Each new row is followed by what is left after taking away its nearest point in the smallest flat space through zero that holds the last named rows.
In the rows, 128 means zero.

j_863 (4 x 13):
[[124 146 120 101 174  89 155 168  94  96 108 119 188]
 [151  86 152 167 108  81 144 168  61 128 121 126 115]
 [125 128  82 166 122 116 151 130 121  87 126 122 152]
 [148 145 147 163 114 136 118 157  88 130  97 123 140]]
New rows:
[124 190 123  90 183 149 148 160 147 144  97 132 119] : [131 148 111 134 149 132 159 153 136 140 115 135  86]
[133 155 126 129 135 130 143 114 104 151 144 159 152] : [133 146 124 134 129 128 144 109 107 152 150 160 143]
[141 109 132 127 110 129 131 137  80 104 116 127 131] : [131 117 126 108 116 144 125 118 109 109 125 129 128]
[136 161 149 100 173 175 139 180 140 107  66 138 121] : [133 115 129 125 148 155 154 161 148 101  96 142  87]
[132 125 132 152 111 117  98 124 127 130 132 142 125] : [126 130 129 133 127 111 103 126 131 125 133 141 137]
[128  82 129 132 129 139 104 159 127 127  66 135 128] : [119  80 114 121 135 140 108 145 146 121  77 136 128]

j_804 (4 x 13):
[[113 118 186 146 102 158 156 112 160 125 120  86 146]
 [143 131 136 115  93 111 150 131 177 140 122 155 105]
 [105 123  70 162 125 145 171  83 136 127 111 132  90]
 [135 117 130 104  99 126 120 127 124 125 105  90 135]]
New rows:
[ 93 115 165  86 109 138 104 167 141 163 120 146 136] : [ 77 113 130 108 123 150 116 145 127 159 116 145 123]
[115 110 126 125 122 128 115 110 166  78  92 118 112] : [117 117 132 127 144 124 102 123 155  78 108 135 119]
[140  92 164 148 113  94 126 137 134 119 149  75 156] : [139  98 122 156 126  85 134 130 132 123 153 109 131]

j_808 (4 x 13):
[[134  87 156 105 158 159 120 107 132  73 119  80 112]
 [124 125 104 144 163 166 128 129  85 140 150 132 126]
 [135  76 126 130 162 131  99 145 136  85  69 132 114]
 [154 115 131 119 126 133 112 110 101 128 102  75 122]]
New rows:
[132 126 124 135 134 122 129 137 119 172  75 136 103] : [119 130 143 123 138 137 146 125 134 154 109 130 102]
[121 104 122 138 124 128 100 109 130 109 130 121 127] : [118 117 118 141 116 123 106 110 130 122 140 129 131]
[ 99 132 103 109 132 142 105 131 115 144 157 144  99] : [107 126 114 100 119 127  99 128 128 136 137 130  97]
[ 66 130  66 136 133 142 132 132 119 107 120 128 108] : [ 75 138  80 124 109 127 134 121 129 109 116 106 110]
[129 114 138 138 168 130 115 109 150 120 123 190 132] : [146 129 143 129 145 125 116  89 133 139 126 151 135]

j_682 (4 x 13):
[[113  72 149 149 176 115 159 109 141 114  86 157 149]
 [ 70 125 143 104 144 133 119 162  96 137 125 183 136]
 [140  94 127 131 157 162 110 178 143 120 125 142 146]
 [101 121 119 151 131  88 112 117 141 133 133 111 129]]
New rows:
[ 93 123 115  96 180 174 138 126 133 120 143 113 190] : [ 98 142 109  99 161 158 141 102 133 124 150  93 179]
[133 124 124 112 153 138  94 115 121 152 190  93 127] : [130 113 139 108 165 140 119  99 114 147 170 113 131]
[124 140 171 115 126 157 142 144 117 121  66 136 111] : [118 142 155 134 120 133 117 145 134 126  81 107 109]
[162 133 103  66 123 149 125  97 134 107 133 153 129] : [134 119  97  85 134 121 107 101 145 111 136 148 135]
[130  75 126 144 137 103 142  90 130 129  97  75 111] : [121  98 127 113 125 134 125 130 105 137 114  98 108]
[113 121 131 117 118 158 119 112  87 123 121 179 120] : [129 113 116 142 117 143 105 106 114 121 129 144 120]

j_400 (4 x 13):
[[107 177 150  88  98 180  72  83  90 111 123 111 106]
 [ 92 120  77 151 169 130 158 115 100 158 118 158  90]
 [144 130  70 125  95 116 148 145  98 131 158  71 129]
 [ 91 126 133 105 131 113 106 114 117 133 143 113 126]]
New rows:
[150 124 130 114  71 136 144  71 137 105 149  93 108] : [134 105 134 129 104 122 157  72 151 118 140 125 105]
[154 125  91 178 129 139 116 169 140 107 129 159  66] : [128 122 116 149 122 120  85 161 143 103 146 138  78]
[122 131 115 113 117 131 137 103 160 106  66 170 142] : [115 127  96 102 105 114 137 108 148 109  87 139 146]
[145 136 148  66  95 116 103  86 102  96 115  89 104] : [152 111 132 100 129 100 142 104 121 112 103 124 102]
[119 108 123 127  81 125 133 124 126 147 138 139 139] : [118 110 128 130  86 132 132 120 127 147 131 150 135]

j_447 (4 x 13):
[[208 159 161 128 100 188 137 126 136 123 132 144 146]
 [168 137 158 142 155 145 129 105 106  98 123 149 123]
 [150 106  81 155  91 158 137 148 163 133 133 129 147]
 [114 107 132  43 144 174 167 144 139 155 108  84 119]]
New rows:
[140 166 149  99 103 117 119 178 148 143 106  98 122] : [143 139 130 133 134 114 120 164 138 113 100 112 115]
[ 96 123 129 119 139 118 127 135 141 148 119 185 111] : [115 125 132 120 134 135 132 136 145 146 119 188 115]
[ 99 155 102 114 115 109  93 165 145 110 122 161  97] : [122 149 110 106 129 137 106 160 142 100 115 162  95]
[123 180 129 152 145 129 110 152  92  97 144 160 136] : [111 159 109 126 143 148 128 166 107 111 137 139 136]

j_929 (4 x 13):
[[122 108 140 136 136 140 141 123 139 166 135  75 101]
 [138 120 134 124 156 118 168 119 150 136 132 101 121]
 [161 116 172 163 138 135 117  68 119 149 125 119  95]
 [130 138 145 170 144 117 138 138 105 146 109 129 124]]
New rows:
[147 118  68 136 128 127 139 147 175 122 150  71 158] : [162 128  89 169 122 127 111 127 146 120 136 102 154]
[136 102 100 135 127 155 127 149 130 136 113 190 109] : [139  95 105 133 137 155 141 142 141 145 117 171 101]
[132 140 136 128 104 144 123 133  71 130 120 101 133] : [142 139 132 111 116 136 142 123  88 116 126 102 139]
[ 91 151 147 102 124 117 102 138 128 117 126 139 132] : [100 146 159 110 138 114 117 125 133 126 125 126 123]
[136 107 130  87  88 148 111 187 128 119 139 166  66] : [154 111 148 108 119 131 143 174 129 124 130 163  62]

j_448 (4 x 13):
[[159 147 123  88 101 217 156 109 112 195 157 158 129]
 [ 88  60  89 125  58 199 101 123 129 141  81 130 152]
 [128 149  97  97  88 189 116 130 135 166 158 106 115]
 [ 77 126 132  99  89 179 118  97  95 135 159 108 172]]
New rows:
[140 157 157 145 148 139 117 124 139 101  93 131 124] : [132 158 150 136 134 157 112 121 137 108 101 124 127]
[131 139 113 120  91 108 119 124 104 160  66 129 124] : [129 158 125 115 103  96 123 119  97 156  87 122 127]
[116 148 121 128 129 100 103 110 141 116  78 132 173] : [134 167 117 116 127 118 110 111 143 137  94 134 161]
[127 125 132 117 126  94  67 166  94 116 124 131  88] : [131 123 142 107 122 119  82 152  79 132 128 150 101]

j_568 (4 x 13):
[[ 69 156 131 155 141 139 152 127  91  99 113 177 111]
 [128 127 100 178 146 118 188 145 128 167 124 211  83]
 [116 151 149 167 121 147 146  73 108 130  64 142  96]
 [169 119 123 124 105 116 152 142  96 100  72 165 107]]
New rows:
[133 148 114 120 136 147 126 122 166 149 159 148 143] : [139 151 121 113 124 148 126 118 146 124 130 151 141]
[125 143 141 152 100 111 163 110 156 109 122 151  96] : [125 138 141 132 100 109 145 121 163 102 143 129 115]
[106 142 142 137 134 155 144 144 108  94 137 148 175] : [142 130 140 142 128 151 146 131 130 126 129 135 167]
[134 102 147 126 152 132 118 126  95 122 145  98 117] : [136 102 143 135 154 130 129 128  94 129 141 112 108]
[103 132 144 145 158 129 126 127 161 130 186 128 162] : [140 126 148 141 136 124 136 121 141 112 134 139 148]
[120 140 116 138 108 107  73 110 115 105 158  76 152] : [133 136 102 161 110 100 106 118 110 121 142 121 126]

j_835 (4 x 13):
[[105 134 118 122 113 125 114 141  91 156  75 135  98]
 [160 134  96  98 185 134 124 190  90 108 131  75 159]
 [131 158 108 134 118 130 157  71 117 128 106  90  91]
 [140 183 165  70 165 143 110  88 157 114 112 162 122]]
New rows:
[137  86  86  86 129 158 169  96 159 170 120 170 167] : [138  87  74  85 132 158 170 105 143 172 111 156 164]
[113 119 109 136 153 155 107  89 170  89  98 133 149] : [106 105  98 145 145 151 105 111 152  98  90 127 148]
[140  99 127 165 116 161  93  87 104 145 111 135 162] : [149 109 127 151 133 165  91  89 103 138 111 129 167]
[159  91 108 149 139 121 110  89 128  87  93 130 160] : [152  91 111 145 136 121 102  95 123  94  82 140 156]
[100 147  96 107 114 103 112 116 164 119  88 139 154] : [106 136  87 117 115 101 119 124 163 114 102 125 163]

j_681 (4 x 13):
[[151  82 141 121 146  96 134 132 153 121 140 118 135]
 [140 169 132 125  97 124 101  84  99 126 120 134 134]
 [203 122 125 105  98 124  97 144 143 128 143 149 130]
 [130 113 178 132 105  94 129  97  83 164 132 137 138]]
New rows:
[161 157 102 160  86 151 102 107 167 151  99 115 127] : [137 123 122 169 106 135 127 114 165 164 102 107 129]
[128  87 160  99  89 151 133 170  95 105 147 169  86] : [110 103 147 102 108 138 128 130 106  71 136 144  92]
[141 111 114 104 119  98 163  91 165 116 156 158 146] : [118 131 109 111 112 123 169 103 148 130 150 167 139]

j_283 (4 x 13):
[[ 86  79 178 148 155 167  83 159 161 116 139 183 119]
 [121  83 162 143 154 156  84  94 156  99 165 132 136]
 [ 86 161 118 136 146 156 127 144 146 160 111 161 112]
 [150 126 155 126 140 152 123  93 135  84 113 166 135]]
New rows:
[134 137 143 163 158 162  98 121 129 136 119 135 129] : [149 135 135 156 140 138 112 136 112 138 116 118 131]
[159 148 127 112 173 135 120 106 150 125 137 121  77] : [158 133 132 110 161 120 124 139 141 128 134 121  75]
[132 177 152 126  66 139 130 122 137  89 139 130 115] : [115 166 150 132  69 138 120 134 143 103 153 120 112]
[119 119 133 114 130 122 115 144 143 126 136 121  98] : [130 132 129 110 129 123 123 130 140 120 128 123 100]

j_877 (4 x 13):
[[165 170 104 104 153 128 150 126 135 137 167 140  90]
 [102 109  84 114 123 183 147 120 166 128 205 152 104]
 [163 122 151 127 177 133 129 130 116  87 121 125 166]
 [164 165 106 134 106 115 130 108 118 111  91 126 182]]
New rows:
[153 121 145 120 129 132  66 124 124 122 121 114 125] : [150 126 128 117 119 140  71 119 132 127 135 120 119]
[129 112 150 131 140 121 161 130 112  77 159 174 126] : [120 126 143 136 108 103 156 127 108  98 138 170 120]
[106 129 128 123  80 150 153 131 133  99  95 165 154] : [119 137 146 112 113 138 157 144 127 107 107 163 119]
[105 135 152 180 144 150 119 139  69 125 170 118 135] : [114 157 134 178 127 144 123 131  70 133 166 120 136]
[124 111 131 119 158 133  93 143 114 108 126 159 152] : [121 130 115 116 136 123  96 140 117 129 126 161 133]

j_531 (4 x 13):
[[ 97 143 146 169 125 104 108 144 136 133 167 173 148]
 [ 78 117 128 160 103 115 127 122 153 136 143 156 141]
 [156 139 138 104 129 137 110 143 143 150 152 113 196]
 [125 112  97 101 165 166 164 168 161 112 148 109 148]]
New rows:
[135 154  80 147 135 113 130  96 158 109 115 113 157] : [140 162  85 153 143 108 126 100 147 104 117 120 146]
[114  58 103 131  88 102  91 120 138  85  90 133 152] : [139  78 110 127 122 104  86 147 122  74 107 137 150]
[129 135 127 117 154 141 140 164 138 161 133 144 152] : [125 131 129 124 137 131 138 140 125 162 110 144 126]
[ 73 101 145 139 119 123 106 137 160 136 118 161  90] : [119 113 150 107 135 135  98 145 148 140 116 135 108]

j_617 (4 x 13):
[[ 80 105 108 101 121 156 120 149 118 157 124 116 134]
 [127 168 100  39 170 160 128 107 128 101 115 145 132]
 [ 97 119 144  46 126  87 126  50  87 109 123  84  94]
 [177 127 144  75 177  76 114 140  97 153 116 120 125]]
New rows:
[118 108 117 142 104 111 138 110 130 133  88 137 130] : [129 117 112 130 118 115 137 117 132 133  85 145 135]
[134 109 141 128 130 112 134 128 127 129 111 123 123] : [128 116 132 127 130 129 136 129 134 123 111 130 127]
[130 165 107 132  84 135 134 127 141 137 163 111 126] : [142 163 110 117  98 122 129 134 132 148 159 108 126]
[135 125 112 128 111 131 116 152 136 134 119 135 160] : [135 127 120 121 107 118 118 128 131 122 120 127 151]
[131 136 102 124 127 166 131 129  99  84 141 158 127] : [136 115 117 132 124 137 125 137  84 105 142 143 122]

j_327 (4 x 13):
[[ 83 151  78 131 108 133 106  96 159 141 158 139 140]
 [119  97  85 152 146  71 122  65 126 106 173  95 154]
 [126 120  93 164 100 113  81 104 139 173 131  75 128]
 [109  84  99 151  95 115 135 147 138 155 158 130 167]]
New rows:
[ 95  67  75 111  89 136 139  66 118 156 168 120 168] : [128  97 126  89 110 162 142  86 101 144 121 122 129]
[137 132 108 148 128 107 105 123 101 114 114 137  91] : [128 125 106 145 120 113 116 138 105 116 121 154 102]
[188 129 139 151 115 106 142 159 110  96 116  79 108] : [148 152 110 140 102 122 141 150 135  97 139 113 119]
[132 130 119 108 115 106 117 158 148 133 138 126 145] : [138 138 125 104 126 104 115 148 144 123 133 121 136]
[124 108 108 122 166 134 109 103 162 121 153 116 121] : [133 103 126 119 157 148 117 133 158 131 139 123 119]
[135 130 103 129 143 152 121 119 129 153 121  96 190] : [139 139 117 117 155 158 132 124 124 138 114 109 184]

j_188 (4 x 13):
[[ 66 129 114 102 139 172 150 129  60 139  99 135  72]
 [107 150 159 155 137 123  95 104 103 103 118 146 132]
 [145  77 143 137  99 147  76 164 113 165 123 182 112]
 [ 79 207 121 111  82 157 104 124  96 129 151 126 136]]
New rows:
[129  87  79 130 142 122 146 128 101  99 115  99 100] : [134 112  90 140 114 119 110 129 108  99 133 110 123]
[133 146 167 151 119 129 115 117  82 152 154 138 144] : [143 129 150 138 132 125 148 121  96 156 151 120 138]
[180 107 186 173 136 119 146 105 123 159 113 133 176] : [148 134 163 144 120 145 164 111 101 171 118 121 161]

j_204 (4 x 13):
[[ 50 198 120 131 129 132 101 101 165 142 124 188 105]
 [ 87 160 146 151 160 185 121 158  65 130 140 209 131]
 [131 210 135 102 121 126  53 118 103 159 149 187 114]
 [119 159 124  65 144 123  81 118 117 128 124 197 131]]
New rows:
[114 154 109 111 124 122 131 103 136 122 106 144 109] : [135 139 116 126 124 131 141 117 114 121 113 128 114]
[113 166 129 152 125 122 117 147 128 125 129 127 117] : [126 139 125 130 132 116 125 149 128 113 121 123 127]
[147 139 126 182 132 129 116 173 153 132  66 120  66] : [156 129 124 148 143 125 107 174 144 123  60 139  75]
[142 152 138 163 140 156 140 127  74 120  98 122 117] : [138 148 126 132 136 132 134 107 108 115  85 118 116]
[139 142 126 168 157 132 123 156 176 113 190 140 181] : [146 137 122 148 158 123 117 151 181 110 186 142 184]

j_276 (4 x 13):
[[118  92 116  39 114 141 128 175 150 122 125  92  82]
 [123 156 134  92 118 109  72 131 124 119  99 121  85]
 [111 211 101  90 140 119 133 185 140 106 134 102 109]
 [118 201 147 149 115 127 133 167 107 104  92 151  76]]
New rows:
[152 106 144 120 139  96 124 136 183 135 137 136 126] : [151 124 148 134 138  96 130 142 177 130 131 144 121]
[190 134 112 169 173 140 119 150 143 122 122 123  75] : [192 118 106 160 177 138 114 140 149 128 131 115  87]
[132 131 164 149 151 139 149 132 126 126 126 134 115] : [132 129 154 127 156 131 130 126 134 129 132 120 120]
[116 172 190 107 101 115 132 136 115 106 123 121 114] : [121 139 181 109 109 118 141 118 124 118 144 114 145]
[129 129 139 125 116 183 164 143 124 135 123 131 112] : [132 142 131 121 126 163 126 116 126 140 127 124 129]

j_305 (4 x 13):
[[ 83 148 162 113 114 103  67 134 146 135 125 160 124]
 [109 163 118 119 142 144 152 119  72 119 144 124 198]
 [167 137 118 105  88 131 157 156 109 173 148 105 151]
 [110 104 105 123 120 163 127 127 166 109 171 134 112]]
New rows:
[133 120 135  65  92 160 119 115 102 153 177 184 133] : [151 108 140  95 127 145 128  96  96 135 133 178 110]
[115 134 117 118 170 129 126 115 153  94 138 153  95] : [138 148 121 105 149 119 137 131 132 125 137 141 113]
[146 136 116 156  72 138 136 157 151 113 135 175 128] : [143 144 120 166  92 131 140 146 132 103 117 175 138]

j_517 (4 x 13):
[[143  79 139 128 109 170 147 160 106 107 179 164 113]
 [116 134 177 164 145 122 154 119 123 117  96 134 111]
 [166 143 151 116 139 146 111 149 138 158 108 107 107]
 [110 102 166 115 107 122  98 124 131 122 146 149 133]]
New rows:
[ 87 129 113 105 118  99 156 150 106 113 130 144 128] : [107 137 129  97 123 108 144 161 112 130 118 133 116]
[170 133 133  98 158 132  93 170 109 153 131 147  94] : [130 134 120 119 158 104 112 141 104 128 128 158 112]
[ 96 149 146  86 153 149  86  87 134 136 151 142  92] : [102 153 125 103 163 159 119  92 124 127 150 142  87]

j_120 (4 x 13):
[[127 152 134 133 110 140 104 136 105 145  68 104  85]
 [162  94 114 129 117 130 162 151  77 145 107 108 147]
 [137 105 106 155 107  81 112 141 112 149  94 197 122]
 [100 165  66 109 119 175 159 129 114 120  82 114 118]]
New rows:
[ 95 112 129 190 145 148 119 160 112 119  77 135 158] : [ 92 114 144 185 156 152 118 152 128 110 103 125 164]
[143 138 110 116 113 171 132 108 137 132 105  73  84] : [151 110 110 129 116 134 129 108 149 133 133 121 105]
[ 55 175 119 103 161 136 139 158  94 118 134 140 106] : [ 82 143 145 114 160 112 135 167  81 130 147 140 117]

j_199 (4 x 13):
[[ 89 138 121 163 121  94 190 152 138 131 200 167 141]
 [ 78  99  73  87 125  77  94 102  80 131  91 161 129]
 [110 136 135 156 121 115 132 123  57 130  88  83 148]
 [116  88 176 156 130 157  86 114 108 101 115 123 104]]
New rows:
[152  88 136  92 147 126 114 124 132  91 123 166 153] : [153 108 141 113 143 122 141 134 117  97 126 144 168]
[132 155 151  95  96 150  95 119 158 109 117  86 125] : [100 151 140 108  91 124 114 123 143 109 138 107 131]
[154 103 139 164  98 100 170 163 166 164 100 158 123] : [151  92 139 157  99 102 148 152 150 160  77 152 119]

j_90 (4 x 13):
[[ 87 133 107 147 131 178 127 154  74 107  87 122 141]
 [171 156 109 112  87  92 109 140 132 160 128 138 164]
 [ 92 154 113  44 139 163 118 163 102 136  91 118 159]
 [108 113 187 149 141 170 108 142  88 112  93 103 152]]
New rows:
[145 118 161 111 107  95 130 116 148 148 124 125 158] : [115 116 130 126 117 118 146 119 132 130 116 129 141]
[111 118 138 140 156  92 158 130 133 142 154 169 125] : [108 126 141 135 149 103 147 144 114 144 136 164 145]
[147 123  94 167 168 150 146 135 168 171 161 170 108] : [144 128 124 148 168 166 127 152 148 176 137 156 138]

j_654 (4 x 13):
[[173  96 129 178 126 129 162 161 117 119 113 115 157]
 [162 130 118 169  97 151 133 119  92 133 119 140 125]
 [134 119 143 192 156 126  77 127 159 173 159 142  56]
 [163  80 133 144 116 172 126  97 162 128 123 113 100]]
New rows:
[108 127 138 119 158 129 138  66 126 108 163 137 123] : [123 123 137 144 159 122 150  85 113 107 159 136 136]
[125 160 150 116 117 122 105 154 110 190 145  72 155] : [138 143 150 115 108 141 109 140 120 185 140  65 150]
[125 131 111 126 165 157 136  80 142 132 149 129 129] : [128 138 110 139 168 143 146 100 127 131 147 131 145]
